The first 6 rows are patterns. Each new row is the sum of 2 different patterns, raised or lowered, with some noise. Before adding, each is slid sideways (what falls off one end comes back at the other) and multiplied by a number that may be negative. Names go in the order of the patterns.
In the rows, zero is written as 128.
Some rows, each with the names of its patterns after it:
[153  95  99 118 159 157 122 149 140 115 141 116 100  98 135 163  91 159
 135 104  93 162 102 103  96 137 136 139 163 125 136 104 161 153  98 126] -> (0)
[130 126 128  97 160 110 144 128 155 116 164 106 127 115 110 163 162 163
 119 155 112 132 145 102 123 157 138 158 117 160  93 115 151 139 154 114] -> (5)
[122 105 153 125 112 118 118 135 124 157 137  98 124 115 142 127 144 112
 125 148 137 126 140 147 139 133 126 102 141 153 157 109 157 163 156 106] -> (1)
[ 96 131 119 151 128 130 116 126 147  90 161  97 160 146 166 130 132 126
 139 131 141 127 153 155 101 147  91 103 139 145 106 144  99 119  94 148] -> (2)
[107 162 157  93 144 106 156  96 114 145 143  96 105 121 111 132 148 143
 129 156 103 164 109 132 148 122 129 131 158 166 122 143  94  95 150 165] -> (4)
[100 128 105 144 114  92 104 124 129 136 141 155 150 163 165 146 112 164
 163 138 126 163 161 147 109 121 141 126 132 110 151 150 122 152 164 143] -> (3)

New rows. What belongs after each?
[173 194 194 160 180 166 191 134 208 134 214 190 214 189 159 155 164 186
 171 187 195 188 173 193 135 151 166 196 143 209 161 155 145 175 160 179] -> (5) (2)
[ 83  76  55  91  85 109 104 111  90  65  79  56  34  36  51  68  35 113
  52  29  42 104  28  31  38  98  88  72 104  71  99  40  80 102  33  45] -> (0) (3)
[104  78  94 150 109 139 108 112 126 137 105  99  95 128  93 128 120 105
 117 126 121 101  99 136 117  73 109 128 126 125 109 102 148 130 137 126] -> (5) (1)
[ 56  77  67  67  89  90  79  44  84  57  81  72  95  58 109  61 111  78
  58  70  51  85  63 109 100  65 104  60  39  87  85  70  80 121  66  73] -> (5) (4)
[132  93 139 161 160 107 148 149 139  89 105  85 124 108 117  95  95 124
 119 129 113  86 127 116 127 122 134 118 108 128 133 109 116 132 147 128] -> (1) (3)
[159 149 132 187 131  83 108 173  88 132 130 154 193 139 132 146 104 164
 100 149 127 127 164  84 183 147 123 110 201  90 136 100 151 125 163 140] -> (0) (5)
[ 68 103 112  90  66  52 102  64  90 111 112  75  92 124 101  77  88  72
  59  86  95 122  55  73  90  68  77 127  96 112  76  44  97  55  91  78] -> (0) (4)
[ 98 141 103 165  93 144 145 168 134 135 117 124 130  84 137  80 150 159
 142 110 129 132 118 113 132 144 159 147 110 146 111  95 128 152  98 124] -> (2) (3)
[140 113 113 108 133 116 137 123 116 106  89 128 142 128 138 139 113 159
 131 128 109 130  96 127 116 115 119  92 113  84 114 104 141 106  99 134] -> (5) (3)
[ 92  95 102  89 114  88 108  67 144  93 122  69 129  99 144 110 118 118
  65  55  57  89  52 109 113  64 107 105  81  70  54 101  90 143 109  87] -> (5) (3)
[108 102  93  71 124 117  80  99 103 110  88 120  81  91  86 112  85 115
  73 109 108  69 121  86 115  91  98 105  96 118 123  89  87 110  93  96] -> (2) (4)
[ 90  45  83 115  90  72  51  76  51 105  83 103  84 130  67 122  66  93
 120  60 113  70 138 137 109 102  61  61 116 123  81 120 131  76  86  83] -> (2) (4)
[107 126  98 126  70  77 101 103  64  97  54  68  60 121  51  78  83 116
  76  79  74 104 116  60 122  71 133  99 113 102  85  75  98 116 107 107] -> (2) (3)
[ 83 111 136 121 124  98 132 105 103 152 139 135  86 114  87 138 107  75
  92 114 104 104 115 126 131 158 127 104  81 155 113  91  90 154 140 145] -> (1) (3)
[110 151 108 136 134 130 141 131 113 141 122 140 120 161 156 115 124 125
 138 124 134 151 159 128 144 133 153 131 149 115 151 135 138 142 104 104] -> (5) (3)
[111 153 110 130 127 146 139 153 121 155 123 141 133 119 156 129 175 172
 130 136 136 113 167 160 149 143 170 121 149 115 152 122 139 148 134 146] -> (2) (4)
[ 96 157  79 147 123 122 172 128 126  71 106 131 140 170 127 128 152 103
 131 139 113 161 119 153 118 188 141 120 128  75 128 180 194  98 185 137] -> (5) (4)
[ 69  54 129  70  70  72 142  81 135  65 103  96 118  84 109 104  82 103
 103  79  85  93  80  95 113  90 100  96  80  82  60  96  74 125 133  72] -> (5) (1)
[107 134 165 120 140  80 123 102 101 128 106 114 117 101 123 149 139  96
 112 108 109 125  65  93 123 109 121 123 158 160 141 158 106  74 162 170] -> (4) (3)
[175 115 151  92 126 133 118 120 123 166 111 146 112  84  81 137 127 144
 104 121 110 124  81 120 138 116 159 165 105 131 130 108 144 121 176 127] -> (5) (2)
[134 153 152 164 125 129 150 126 126 106 149 137 137 134 171 142  96 133
 110 142 103  81 113 119 147 154 130 137 161 142 149 162 109 173 145 155] -> (4) (3)
[ 96  80 101 141 142 135  94 140 142 126 148 132 132  87 105 156 121 133
 119 123 117 151 140 105 104 144 103 105 125 137 116 162 124 116  97 142] -> (0) (1)
[135 136 117 144 134 130 157 167 131 120 143 124 131 115  92 123 125 122
 129 134 152 145 166 159 128 114 149 161 135 131 147 151 150 119 122 143] -> (1) (3)
[103 123 137  97 157 137 115 106  90 143 120 154 151 136  88 156  99 113
 135 130 122 127 151 149 133 100 128 123 142 125 140 119 111 148 119 129] -> (5) (4)
[121 142  96 107 131 121  92 152 122 131 106 122 116 128 100 123 107 115
 151 151 135  98 150  96 118 140 121 100 147 135 148 109 133  95  96 131] -> (0) (5)
[130 147 103 149 103 108 142 179  88 165 133 103 115 121 117 124 118 149
 153  78  83  94 122 109 154 135 114 170 113 131 106 106 149  96 158 142] -> (5) (4)
[ 72 143 118 106 115 138  98 109  80 118  69  96  68 158 114 146 119  92
 111 102 124  86 123 102  76 119  90  56  91  99  92  54 139 128  64  77] -> (5) (3)
[160 148 143 132 113 127 136 166 152 155 148 124 181 137 144 166 152 152
 147 161 146 147 171 142 105 181 194 150 147 156 101 171 126 148 113 125] -> (1) (4)
[120 103 133 109 100 105 128 114 155  98 153 165 123 116 138 114  87 145
 146 148 124 138 140 107 135 153 127 127 145 118 102 110 127 114 169  97] -> (1) (4)
[149 155 180 151 163 177 175 156 134 157 133 173 130 158 181 194 146 170
 174 168 128 159 128 180 157 102 143 121 132 163 171 155 178 156 172 140] -> (2) (3)
[128 148  87 119 128 124 109 125 110 100 109 155 113 141  92 115  96 121
 135 114 126 112 117  91 108 120 107 135 117  97 106 127 105  71  84 145] -> (5) (1)
[185 212 167 224 205 195 190 219 147 196 190 195 182 220 232 195 167 157
 215 195 164 163 218 178 156 196 233 213 149 194 167 186 175 139 142 156] -> (0) (3)
[ 53  84  56  83  75 112  75  77 107  93  94  84  92  98  78  65  54 114
 109 127  60 123 140 127  67  81  60 103  70  59  59  56  85  91  94  77] -> (1) (3)
[125 111 137 144 100 159 104 122  90  82 158 143 177 141 132  82 141 113
  80 144 138 148 131 138 163  80 102 165 148 151 124 124 108 111  96 133] -> (5) (4)
[118 123  94 107 122 151 150 138 150 152 138 142 111 130 127 138 146 122
 163 139 103 102 154 109 113  97 143 143 129 160 142 140  96 145 129 115] -> (0) (3)
[139 156 123 173 134 184 158 151 160 160 140 140 158 165 145 140 149 123
 146 110 103 158 160 114 161 138 136  90 149  94 148 115 126 118 133 125] -> (2) (3)
[146 153 156 142 126 129 151 140 140 140 159 156 117 142  94 124 155 159
 107 160 133 143  97 143  98 147 125 140 126 128 131 128 160 113 135 110] -> (1) (2)
[160 172 138 180 175 142 172 142 158 143 153 161 155 145 147 151 127 146
 165 154 149 156 142 177 134 159 176 149 135 148 156 176 138 141 118 126] -> (4) (3)
[157 230 233 230 162 199 156 203 193 152 173 197 194 204 196 213 137 171
 192 202 203 185 175 181 198 166 206 180 209 191 207 172 191 177 201 194] -> (5) (1)
[ 97 118 136 155 136 135 145 110 165  86 163  86 172 127 184 136 149 144
 120 113 124 140 139 170 107 139 118 115 125 143  93 157  85 152 112 136] -> (5) (2)
[125 112 106  77 118 120 111 123 143 104  90  77 130  84 109 116 120 123
 132 125 112 102 115 114  92 149 147 115 132 132 132 117 110 116  92 130] -> (0) (2)
[137 109 150 166  99 155 100 153 119 125 144 154 118 118 127 115 113 158
 163 154 139 131 189 135 117 143 108 152 130 145 156 118 148  98 126 157] -> (1) (4)
[112  83 121  68 126  85  70  73 105  78  84  85 106 100  94  88  85 105
  89 113  98  76  87 121  71 124 104 104  67 127  83  90  68  98  96 106] -> (0) (2)
[142 157 107 112 141 161 137 126 100 134 137 133 135 135 157 157 155 125
  89 166 133 152 128 178 140 171 129 146 106 147 122  98 125 118 152 108] -> (0) (1)
[133 122 138 141 109 141 120 141 131 142 130 134 141 134 124 124 140 130
 129 109 147 119 128 127 139 129 141 123 127 120 127 116 144 128 146 127] -> (1) (2)
[179 149 186 155 174 185 152 175 171 205 147 163 143 191 185 173 151 191
 189 196 173 187 154 144 179 201 189 172 165 173 160 165 193 147 174 175] -> (5) (1)
[149 109 162 147 102 166 114  93 132 118 126 117 141 137  90 137  90 145
 126 148 132 160  99 147 135 105 133 122 125 161 157 144 150 102 113 108] -> (5) (2)
[129 139 118 123 142 139 117  97 119 124 137 142 123 105 144 122 125 144
 104 154 102 142 145 134 107 157 150 145 134 124 113 104 130 112 152  97] -> (0) (4)
[ 96  64 139  94 114 121 136  82 137 110 115 133  96 141 117 109  98 151
  83 126 142 146  85 164 131 129  77  99 118 113 109 108 141  98 161 108] -> (0) (2)
[ 76 108 122 129 136  93 122 131 137 117 114 107 119  83 104  82  87  90
 133  73  98 106 121  97  77  87 114 124  94 122 110 123 107 100 107  94] -> (5) (3)
[127 174 147 144 141 143 118 111 130 112 151  89 147 130 120 158 129 117
  91 113 123  99 150 179 120 116 139 108 118 174 128 153 114 147 144 141] -> (1) (4)
[178 194 178 179 159 185 138 151 186 190 145 191 193 178 140 200 126 129
 162 197 158 198 210 143 183 139 210 163 139 179 194 123 133 156 177 190] -> (0) (4)
[ 56 124  69  87 139 102 119  77 147 125  90 100 146 134 117 124  90  97
 106 124  72 147  95 140  92  85 100 120 103  71  67 108  97 137 154  90] -> (1) (4)
[133 171  95 208 147 148 136 207 162 190 148 145 118 119 180 152 205 107
 194 131 134 172 125 144 146 120 182 124 214 151 117 134 181 141 109 187] -> (5) (4)
[125 161 117 115 158 140 118 177 190 145  98  97 164 106 109 136 149 164
 186 154 142 126 187 125 135 171 155 108 192 172 184 127 138 123 125 149] -> (0) (1)
[ 98 141 105 133 128 144 132 158  90 121 106 118 151 162 144 114 158 115
 125 145 115 128 151 132 133 123 166 112 104 160 153 162 100 122 111 139] -> (5) (1)
[148 141 129 170 133  95 115 158  99 127 130 148 174 138 134 138 108 154
 108 141 125 127 155  97 167 141 120 113 181 100 130 105 143 125 154 140] -> (0) (5)
[ 90 102  81 106 115  99 126 112 144  70 100 127 132 118  84 116  94  87
  72 156  94 139 100 143 123 157  92 108  92  88 126 127 119  78 122 104] -> (5) (3)
[ 87  73 138  96 140 102 126 104 107  79 135  92 124 104 138 111 118  96
  85  81  97 139 119 140  83 120  73 116 101  86  96 140 112 129  90 128] -> (5) (2)
[171 178 151 127 116 112 140 147 106 132 122 157 134 165 138 108 143 104
 168 119 169 133 155 156 148 134 155 156 155 139 150 128 135 170 143 107] -> (1) (2)
[103 123 119  98  97 115  98 129 139 103 123 105  79 139 109  99 134  87
 105  92 141 114 108 115 103  89 127 127  96 144 105 107 100 118 142 112] -> (2) (4)
[164 179 149 182 163 160 164 148 137 156 152 160 169 153 158 174 165 138
 142 151 162 161 193 159 139 167 137 158 175 157 172 167 162 174 149 156] -> (5) (4)
[157 140 148 140 143 148 125 123 115 153 143 162 118 133 162 148 136 152
 157 132 126 144 148 140 131 149 130 154 155 146 135 128 150 122 136 149] -> (0) (1)
[ 73 128  77  99  68  93  89 114  84  87  81 114  85  92 118  90 143 131
  99  87 127  78 127 125 135  94 127 101 107  91 106  94 110 107  84 131] -> (1) (2)
[148 157 136 184 153 166 132 180 156 191 129 135 128 187 133 109 163 152
 187 154 121 134 174 165 168 144 161 121 151 167 143 192 131 187 162 166] -> (1) (2)
[195 142 177 202 138 117 171 208 187 148 197 188 154 152 138 139 123 162
 173 136 198 157 149 146 193 112 131 109 172 151 139 170 148 163 140 193] -> (0) (3)
[ 71 105 103  78  46  68  82  86  91  83  60 102  89  95  94  53 120  51
  93 106 102  56 116 114 111  86  79  69  53  86  65 111  47  76 104  77] -> (0) (4)
[136 163 150 147 174 144 140 125 152 138 178 117 162 139 125 139 136 128
 103 104 159 118 161 169 129 100 150 108 130 178 127 166 120 182 147 121] -> (4) (3)
[149 129 114 101 141 102 164 113 161  92 147 102 134  79 130 117 136 129
  84 140  70 151  75 109  81 110 130 123  96 112  90 125  79 110 150  90] -> (5) (2)
[150 113 157 121 131 102 130 106 127 121  85 126  98 133 157 150 109 117
  68 128 121 126 146 127  95 167  77 123 119  92 161 104 172 120 107 105] -> (5) (4)
[146 146 201 191 186 216 181 197 152 206 209 147 167 200 164 157 183 207
 217 192 211 197 170 193 167 147 147 176 202 142 218 175 148 146 216 145] -> (0) (3)
[119 119 106  93 109  90  94 119  80 108 111  75 123 108 110  93  61  95
  79 138 119  97  77 116  93  88 120  89 110  91 113 134 101  84 128 111] -> (5) (4)
